There are 4 nested groupings, the coarsest first. Each group lies inside one group of the grouping before and may be the whole of it. The rows also spread widely along 12 directions, which tell nothing about the answers.
Some rows, each with its group in each grouping after it:
[ 13 -12  -2 -10 -16  -8   3   1   8  39  -6  22  41  13  14 -34   0   6
 -11] -> Z459 Z419 Kel semak
[ -5  -9 -29  23  -5   1  -1 -11 -15  -5  -8  -9   2   0  -5   1   9 -34
  -1] -> Z175 Z484 motur Kifez
[-16  -9  -8  20 -10  -8   8 -38  26  11  -8  18  25  36 -11  12   5   1
   0] -> Z175 Z965 nifo niku
[  1  -1 -11  -5 -11  12   2  18 -33  12  19  -4  -9 -20 -16  21 -12  -6
   3] -> Z459 Z419 femos Rika
[-25 -21   4 -30 -12 -11 -11 -11  29 -19 -12   5   2  20  -7 -15 -11 -10
 -13] -> Z459 Z419 Zerod zib
[-12   7  -1  17   0  15 -11 -23  25 -19   2  14  -7  16   8  -5  -5   1
  -8] -> Z175 Z484 pes silu
[ 23   6   4   8  17 -19  -7  13 -36  24  10 -10  12   1  -3  33  11 -10
   5] -> Z175 Z82 Kalu tur
[  1  22  20  15  -6   2  19  -5  29  -1  -9  13  -5 -12 -12  14  -7   7
  -3] -> Z175 Z965 nifo pap
[ -4 -12  11   7 -12  -2   4  -5  -5   4   6   1 -40  14 -10 -18   4   9
  14] -> Z459 Z419 femos mori
[  8   0  19 -22  13 -12  10   0 -12  15   0 -16  24  -5  13  14   0  17
   3] -> Z459 Z419 Zerod lorul
[ 10  34  26 -29 -14 -24   9  28  12   1 -21   4   1  -1  -4   3  10  11
   0] -> Z175 Z484 pes mobe
[  6 -15   1  18  10  -8  -9 -16   2  14   4   6  -3  30  -6 -30   4 -15
  19] -> Z459 Z453 lel nav
[ -8 -23  -5 -26   6 -15 -16  -7   1 -20 -13 -18  14   9   2  -1  -4 -11
  -3] -> Z459 Z453 godeg fise
[ 10   7  18  -7   2 -17 -12  20   6  21   3  13  -2   7 -24  22  -3   0
  -5] -> Z459 Z353 Sapak liruk
[ 11 -12  -5  43  -8  -4  14 -33  30  36 -28  17  40   2  -4  -1   3   6
   0] -> Z459 Z353 Sapak nur
[ -1  22   4  -2   2 -14 -22   0  32 -10   3  13 -17  40  11 -32  27  -8
 -23] -> Z459 Z353 pibil Lidu
[  3   7  13  21  23  14  -8 -30  19   2  13   8  10  14   4   4 -12  15
  15] -> Z459 Z453 Veguv Bamep
[-15 -28  -6   5 -15  -5  13 -28   5   3  -4   4  10  20  18 -11   6   5
  -8] -> Z175 Z82 Kalu Pokiz
[ 12 -15 -42  24 -36   2  -7   4 -22  23 -13   5  -2   7 -23  -5  14 -12
   4] -> Z459 Z419 Kel semak
[ -7 -29  12 -24   3 -25   0 -16   9  23  -5   6  34  35   7 -27   0  -1
   2] -> Z459 Z419 Zerod zib
[ -7  16 -11  -7   2  19 -16 -10   5 -16  -2   4  26 -11 -14   3 -26 -10
  24] -> Z175 Z82 Kalu tur
[-15 -19  -5 -18  -3  10   8 -19 -15   0   7  -8  29   4  20   4  -9  25
   5] -> Z175 Z965 nifo pap
[  7 -21   5   9  19 -24 -40 -10   3  -5 -19 -12  -4  20 -32  42   0  -5
   9] -> Z459 Z353 Sapak liruk
[-14  -9 -29  31   6  18 -21 -41  27 -16   9  11  14  28   8  13  -2  -8
 -20] -> Z459 Z453 Veguv Bamep
[-20  -6  13 -26   6  17  13   6  -5 -11  29  -3  -7 -20   8  -7 -30  -5
  -3] -> Z459 Z453 Veguv Bamep
[ -4  -1 -16  15   6  37  -7 -17  -4  -5  18   2   8 -20  13  -4 -20  10
   0] -> Z459 Z353 pibil Lidu
[ 10 -21  14  -6   3 -27  24  14 -30  37  -2 -17  14 -14  -3  18   8   1
   4] -> Z459 Z353 Sapak liruk
[  6  -5  24  34  18 -14  19 -16  25  48  14  27  21  12  -7   7  -2 -13
 -10] -> Z459 Z353 Sapak liruk
[10 23 13  9  3 -8  9  1 -8 36 24 17 16 22 -2 29  9 17  3] -> Z175 Z82 Kalu tur
[ -1 -15  23  15  25   8  -5 -30  34 -21   1  -5  -8  -6  34  -9  -9   9
 -25] -> Z459 Z419 Kel semak
[-12 -13  27   2  22   4  12 -23  -1  15  21   8  13  11   5   0 -21   4
  18] -> Z175 Z484 pes silu
[  7  32  13   8  16  -8  13  -4  26   5  -7  -3  23  -9  19 -11  16  -3
  -8] -> Z459 Z353 Sapak liruk
[  1   1 -17  17 -10   8  -3  -8 -19  18  18   4  -5  16  -9  25   9  11
   1] -> Z459 Z419 femos Rika
[-12  -6 -13  -1  -1  -2 -24  -5  15 -16   1  11   2  18 -11  19  -6 -23
 -26] -> Z175 Z965 nifo pap
[-26 -39 -30 -26 -16 -13  -2   2 -26   4   7 -10   9  18  -7 -17   3 -39
  -9] -> Z459 Z419 Kel semak
[ -5 -20 -13  32  -4 -30   3 -12   9   6 -18  -9 -15  22 -12  -7  34 -39
 -13] -> Z459 Z353 Sapak liruk

New rows. What belongs after each?
[  9  17   4  10 -17  -9   7  -5  14  -5 -14  -5 -13  10  -6  41  21  40
  -7] -> Z459 Z453 godeg fise
[  6  13  18   7  12  18  -4 -11  11 -14   0   1   1 -20  14 -21 -19   6
  16] -> Z175 Z82 Kalu tur
[  1   7  28  -5  -1  -2  10   7  26  -2   6  14   1 -16  20  20 -13  12
 -39] -> Z175 Z82 Kalu tur
[ -8  -3   9   1 -10  -6  18  -7  11   8   5   0  -2   3   9  28   7  30
 -24] -> Z459 Z353 pibil Lidu
[ -9  -9  -4  20 -20 -19  47  -6  -8   2  -6 -23 -27  -4   3  14  35  -1
 -12] -> Z459 Z453 godeg fise
[ 17 -31  20  -2  10 -10  -1  -9  -2  32  -7   8  23   5  -8 -26 -23   4
  30] -> Z459 Z453 lel nav
[  8  24   6   9  -7  -6  34  17   9   9  -2   0  -5 -28   1 -21  10 -28
  -8] -> Z459 Z453 godeg fise
[ -1 -27 -24   9 -13  11 -17  -4 -28   4  12   3 -16  22   8 -36   7 -10
   1] -> Z175 Z965 nifo pap
[  5  22 -25  20 -25  19  11   1  -3  23  13  16   8   2   6   0  15  17
 -13] -> Z459 Z353 pibil Lidu
[ -8   3 -36   6 -14  -7  -9   1   2 -24  -8 -12 -12  17  10 -12  32 -28
 -24] -> Z459 Z453 lel nav
[ 10   4   4  -5 -19  14  10  -1  16  12 -13  14  24 -23  -9  -2 -25  23
   9] -> Z459 Z453 godeg fise
[ 14  -4  -3 -17   3  -8 -14  10 -23   6  -5 -12   9   6  -1 -26   2  -5
  25] -> Z459 Z453 Veguv Bamep
[  2  12 -22  -5   4  13 -20   1 -14  -9   4  -4   8   1 -14 -17  -8 -18
  29] -> Z459 Z453 lel nav
[ -6 -23   0  12  11 -10  -1 -12  25  -2  -5   6  10   0  -6   0 -14 -38
 -20] -> Z459 Z453 lel nav
[ -1  -9   9 -21  19  16 -28  -1 -12 -13  19  -1   9   1  13   6 -25  11
  -2] -> Z175 Z965 nifo pap
[ -7  23 -14   8 -17  18  16  15 -21  -6  26  -1 -31  -7  10  -2  17  -1
 -14] -> Z175 Z965 nifo pap
[-14   3 -17  17 -14  10  19 -11  16 -16 -14  -9  -2 -23  10 -19   9 -14
 -10] -> Z459 Z353 Sapak liruk
[ -2 -14   4  13  -4  16   8 -32   3   4  -7  -3   5   0   0 -22 -10  22
  33] -> Z459 Z419 Zerod zib
[ -4 -27  17   4  25 -32   9 -21   0 -18 -16 -38 -12   6  13  -7  19 -17
   4] -> Z459 Z453 godeg fise
[ -9  -8 -18  11 -13  -3 -11  -5  -6 -22 -12  -9 -20   1 -17  -3   4 -27
   9] -> Z175 Z82 Kalu tur
[  4  -8  -1  17  -8 -13   2  -5   2   5  -3   5 -15  16   9 -19  17 -19
 -12] -> Z175 Z82 Kalu Pokiz
[  5 -24  29 -17  25 -24 -21 -25  19  -3 -16 -10  21  27  16   1  -1  21
   0] -> Z459 Z419 Zerod zib
[ -4  -6 -13  19 -20   0  10 -23  25  15 -14  13  20  17  10 -18  16  13
 -10] -> Z459 Z353 Sapak liruk
[  2  -8   7 -22   0 -34 -15  -7  24  -7 -22  -4  10  45  15 -30  23   2
  -7] -> Z459 Z453 lel nav
[ 14 -29 -17  15  -8 -17 -21  -1  -9  20 -21  -1  15  10 -18  23   7  -6
  -6] -> Z459 Z353 Sapak liruk
[  7 -20 -25   9 -21   9  -9  -1  -6   2 -16  -1   1 -11  -1 -17  -2 -14
 -11] -> Z459 Z419 Zerod lorul
[ 12 -22   0  20 -15 -17 -10  15  -4  11 -11  13 -31   8 -16 -14   6 -37
 -14] -> Z175 Z484 pes mobe
[  8  15   1   5   0  -4  -7  17  -7   2   1  -4 -22 -10 -25   0   1 -16
  11] -> Z459 Z353 pibil Lidu
[ 13   4  18 -24  -3  -6 -15   0  -7  -4 -13 -14  -1   6   4   8   1  47
  19] -> Z459 Z419 femos Rika
[  8  18   9   4   1  21   1  16  -1  18  31  19  -8 -11  15 -14  -6  10
 -16] -> Z459 Z353 Sapak liruk
[ 18 -28   1  -6   2 -13 -19  17 -16  19 -11   0  10 -13 -23   1 -19 -30
   1] -> Z459 Z419 Zerod zib
[  1 -28 -11  -3   2  -6 -11   7 -24  21  13   7  16   9  -9   7 -11 -27
 -10] -> Z175 Z965 nifo pap
[ -9  -4  17  19  18   4  22 -33  -1  -4   6 -13   1   1  22  -3   4  10
  17] -> Z175 Z484 pes mobe
[ 22  18  15   1   5  -5  -7  20  -2  -5 -13  -5   0 -34  -7  19 -11  -8
  -1] -> Z175 Z82 Kalu tur
[-18  25  24 -15   9 -15  21 -14  34 -10   2  -2  12  14  -2  24   2  10
  -1] -> Z459 Z453 Veguv Bamep
[ -6 -15   5 -13  14  -6  -8  -5  -1 -10  -5  -8  22 -13   2 -12 -21 -32
   6] -> Z175 Z82 Kalu tur
[-13 -45  17 -13   9 -28 -17  -4  -2 -10 -11 -15 -26  16 -24 -11  -6 -23
  14] -> Z459 Z353 Sapak liruk
[ 18  19  12   4   7 -12   0  23 -30  15  14  -5 -18  -4 -13  34   8  -4
   7] -> Z175 Z82 Kalu Pokiz
[-24 -15  -6  -2  -3   7   1 -25  38 -36 -17  -3   6  -9  -1  -3 -21 -14
 -11] -> Z459 Z453 lel nav
[ -1  -8 -26   1  -3   4 -13  -1 -23   7  21  -1   5  25  18 -11  15  -7
 -12] -> Z459 Z453 Veguv Bamep
[  0  10 -12  15 -16  12  27  -7  18  18  10  19  20  -1  25 -20   6   3
 -24] -> Z459 Z453 lel nav
[  0  -7  -6  19 -23  17  25 -13 -21   2   2 -15 -34  -8  14 -27  18  25
  15] -> Z459 Z419 Zerod lorul
[-13 -34 -10 -12 -17  16 -16  -4 -28 -11  14  -2 -18   2  -3   9 -20  14
   6] -> Z175 Z82 Kalu tur
[-14  -8 -11 -22 -15  16 -12  -8  13  -2  11  20  16  20  -1 -10 -21  16
  -1] -> Z459 Z453 lel nav
[-14 -16  -6  -1  -4   2  13 -22   8  13  -9   0  37  -5  -8   2 -13   3
  14] -> Z459 Z353 Sapak liruk
[-27   1  -2   3 -10  -3  20  -1   5 -17   5 -12 -31  -6 -13   7   9 -16
  -6] -> Z459 Z353 Sapak liruk
[  6  23  17 -24   0  -7  11   1   9   6  -7  -2  22   5   3  -8   0  27
  23] -> Z459 Z453 lel nav
[ 12   4  16 -15  10 -17  -7  17  -6  -3  -6 -16  -1 -19  -2  46  -4   8
 -20] -> Z459 Z419 femos mori
[  2 -22   8   3  12  11   6 -14 -18  13   9  -6  10 -11 -10   6 -28  10
  34] -> Z459 Z453 lel nav
[ -8 -36   3   3 -21 -13  13   6   3  15   4   6 -18   4  11   8   8   6
 -44] -> Z459 Z353 Sapak liruk
[ -7 -35   9 -26 -26  -5  14  20 -17  -2   1 -13 -30 -15  26 -15   4  25
 -29] -> Z459 Z353 Sapak liruk
[ 14   4  29  10  29  -2 -22 -17  13  -9   3   1  -4  12  19   6  -3  14
   2] -> Z175 Z82 Kalu Pokiz
[  7   7  25 -28 -13   5   9  27  28  17  -9  23  22 -39  -1 -13 -36   6
 -19] -> Z459 Z353 Sapak nur
[  0  -4   5 -29   6 -23 -18  -3  10  -1  -8  -5  18  33  16 -29  15  -3
  -5] -> Z459 Z419 Kel semak
[  3  -6 -10 -13   7   2 -37   4  -5 -27  -8 -12  -8   2 -12  -2 -12 -16
   9] -> Z459 Z453 Veguv Bamep
[  8  17 -29  14   1  33 -22  -9   8   2   1  16  37 -16  -7  -9 -22 -19
   4] -> Z459 Z419 Zerod zib
[ 16   6  -5   9 -24  -2   0   1   4  28  -7  23  19  17  -7  14   6  26
  -6] -> Z175 Z965 nifo pap
[-13  27  -7  13  -3  31  12  -7  14  -7  19  18   8 -12  12   5 -12  -5
 -16] -> Z175 Z484 pes silu
[-10  17  -3  -8  -2  22  20   6 -14  -5  14  -3   9 -34   1  14 -20  -5
   4] -> Z175 Z484 motur Kifez
[  2  -2  17  -2  -2 -22 -13  -2   0  -8  -9  -3 -30  38  -1  -8  21   9
   8] -> Z175 Z484 pes silu
[ -2  -7 -10   7  25 -14 -12 -22  -5   4  -5 -18  31  18   6  -3  16 -19
  12] -> Z459 Z353 Sapak liruk
[ 14  14   0  -4 -14  -2 -22  30  -6  -3   7  12 -29   4  -3  13   7   0
 -28] -> Z175 Z965 nifo niku
[-20   4  -9  -2   6   9  10 -30   3  10   6   9  51  11  -5  10 -16  -6
  22] -> Z175 Z484 pes mobe
[ 14  15  -7  10 -12 -10  -3  -6  14  20 -20  18  34  14  -5 -15   8 -10
   8] -> Z175 Z82 Kalu Pokiz
[  4  20   2   5 -14  15  24 -10  21   0 -19   4  20 -26  -7  -9 -15  17
  24] -> Z459 Z453 lel nav
[ -6  29   0   6  18 -19  15   4 -17  15  21 -15  -1  20   1   1  38 -21
   9] -> Z459 Z353 Sapak liruk
[ 11 -14 -30   0  -5  -4 -37   4 -26  -2 -20 -14  10  -1 -40  29  -8 -17
  23] -> Z459 Z419 Kel semak
[-10  19  11  -9  19   9 -11 -22  22 -33  -6 -17   8  -3  17  18   0  31
   3] -> Z459 Z353 Sapak liruk
[-26 -26  -8  -8 -17 -18  11  -9   1   9  -3   0  -3  25 -18 -26   9 -23
  11] -> Z459 Z353 Sapak liruk
[ 19 -11  -4 -12  -8  -2 -19   8   6  24 -24  15  42 -13 -23  -9 -28 -15
   8] -> Z459 Z419 Zerod lorul
[ -7  27   4 -46  -4  16 -11  15  21 -24  -5   9  36 -25   6   7 -32   9
 -15] -> Z175 Z965 nifo pap
[ 20  -2 -15  10  -4  26 -22  11 -32  10  18   8  -4  -5   7  -7  -8   9
   2] -> Z175 Z965 nifo pap
[ 17   7 -10   2   8  13 -23   6 -26 -13 -14 -26   0 -26  -6   8  -3  13
  28] -> Z459 Z353 Sapak liruk
[-34 -20   9 -24   7  12 -10 -25  14 -28   7   2   9  10  -3  15 -34   5
   4] -> Z175 Z484 pes silu
[ -6 -13  -9 -12 -17   0 -13  -7  28  -2 -14  12  25   9  18  -4  -1  18
 -34] -> Z459 Z353 Sapak liruk
[ 22 -11   5   0  -9 -16  -2  28 -15  15  -1  -4 -15  -9   1  25   6   2
 -28] -> Z459 Z453 Veguv Bamep
[ -8   6  -8   4 -24   0  13   1  16   1   3   9 -10   7  11   7  16   6
 -37] -> Z459 Z419 Zerod zib
[ 11 -10  13 -11  -9 -23  -4   9 -18  -2 -19 -14 -21  14   6 -29  19   2
  17] -> Z175 Z484 pes mobe
[ -2 -29 -17  12 -10  14  -7 -10 -10   3 -12  -4   6 -20 -16  -6 -18  -7
  14] -> Z459 Z353 Sapak liruk
[ -4 -13   3   0 -18 -12  -5 -12  11   1 -16   7  -3  26 -12  24   3  22
  -3] -> Z175 Z484 motur Kifez
[  0 -21   6  -2  16 -26  13   4 -25  18   1 -23   5  -7  -6   0   7 -28
   7] -> Z459 Z353 pibil Lidu
[ 23  21 -10  15 -21   7   2  15 -12  27   9  20   3   5  17  -6  17  13
 -16] -> Z175 Z82 Kalu Pokiz
[ -8  -1  -9  12  16 -23  -6 -20   4 -18  -4 -22 -10  34   9  -8  34 -25
  -2] -> Z459 Z453 Veguv Bamep
[ 10 -32  21   6  13 -20  -4  -4 -19  18   0 -12 -15   7 -15  14  -3  -2
  13] -> Z459 Z419 Zerod zib
[ 13  -3  -4  21  -2   8 -10  -5   0  -9  -9  -2 -12  -8  13 -12   4  -1
  -7] -> Z175 Z965 nifo niku
[  1 -40  27 -14  15 -31  11 -15  15  14 -13  -6  28   9  16  -3  -8   4
  -9] -> Z459 Z453 lel nav
[  7   0  13   2  10  -5 -22  -2   7  15  18  13  -8  35  14 -11  13  18
 -10] -> Z459 Z353 Sapak liruk
[  8  17   1  -9 -17 -13  22  15  -9  25 -16   6  29  -9 -14  -6   2 -12
  19] -> Z175 Z484 pes mobe
[ -1 -37   2   0 -29 -29  18  -4   0  -2 -34 -19 -19   0 -15  17  13  12
  -3] -> Z459 Z453 godeg fise
[ 13 -16  16  17 -10 -21  24  -1  -3   7 -16 -17 -29  -5   0   3  19  12
   1] -> Z459 Z453 godeg fise
[  4  50  -7   5  -2   4  28   4   7  10  -1   3  36 -15  14  -1  14  -9
  -2] -> Z175 Z484 motur Kifez
[-13   4  29 -24   0 -18   6   6  18  -1  10   2 -16  21  12  -5  12  18
 -17] -> Z459 Z353 Sapak liruk
[ -8   7  25  10  12  13  13 -39  36 -18 -10  -7   8  -9   9  17 -13  36
   9] -> Z459 Z419 Zerod zib
[-15 -26 -19  -5 -15   5   2 -11 -21  16   2  -2  13   6 -15  -8  -8  -1
  22] -> Z459 Z353 Sapak nur
[ -1  -6  -7 -17   6  10 -15   2 -29  -3  11 -16  11 -13  -9  36 -19   9
  10] -> Z459 Z419 femos Rika
[ -3 -24  25 -15  -1 -20  -6 -16  23  23  -7  20  14  35 -12 -32 -11   2
  15] -> Z459 Z419 Zerod zib
[  2   8 -16   9  -5  -4  -7  -7 -14   7   2   2   4  31  14 -36  27 -13
  11] -> Z175 Z484 pes mobe
[  1   4   9  -6  -5   4 -12  -2  -2 -23  -5  -9 -23   4   6  24   1  32
  -2] -> Z175 Z484 motur Kifez
[ 11  21  32  11  15   4  22  10  -3  19  15   9  -1 -26  -2  20 -16  -2
   4] -> Z175 Z484 pes mobe
[ -3   6   9  -6  -5  -5  -3  -1  24  -1   3  19  -1  22  19 -27   5  -4
 -24] -> Z175 Z484 motur Kifez
[ 10   1  20  16  37  13   9  -8 -14  14  31  -5   4 -15  15  -2 -15  -4
  13] -> Z459 Z453 lel nav
[-11  -5 -12 -46 -21   6   1  28 -41 -15  13 -18 -10  -7  21 -14   5  10
 -10] -> Z175 Z965 nifo pap
[-12  24  17 -18  13   5   8  -8  27 -15   5  -5  14  -4  35 -19   4  14
 -15] -> Z459 Z353 Sapak nur
[ -6 -13 -14 -17   3 -11 -19 -20   1 -17 -19 -21  26  19  14  11  12  10
  -5] -> Z459 Z419 Zerod zib
[-12  22  25 -20   3   6  17 -10  14   4   7   5   7   3 -13 -22 -16  14
  41] -> Z459 Z419 Kel semak
[  6  16  16   2 -11   2  17   2 -22  -4   3 -15 -34   2   9  -8  20  37
  25] -> Z175 Z965 nifo niku
[  3   6   5 -14 -14   8 -24  13  15   4  10  22  -6  12  -2  20  -8  32
 -25] -> Z459 Z353 Sapak liruk
[-21   2 -14 -14 -26  -4  30  20 -25  16  24   8  -2  -3  -7   7   3 -29
 -15] -> Z175 Z82 Kalu Pokiz
[ -3  -2   5 -21  21   1 -25   6  -7  -4  13   3  20  -2  -9  24 -28 -20
  -3] -> Z175 Z484 motur Kifez
[  0 -17  10 -17   6  -5 -16  -9  10 -14 -22 -13   9  -3   7 -26  -8   9
  14] -> Z459 Z353 Sapak liruk
[-15  -6 -28   0 -18   9   3  -6 -27   8  16   2   9  22  10   9  12   5
  -6] -> Z175 Z484 pes silu
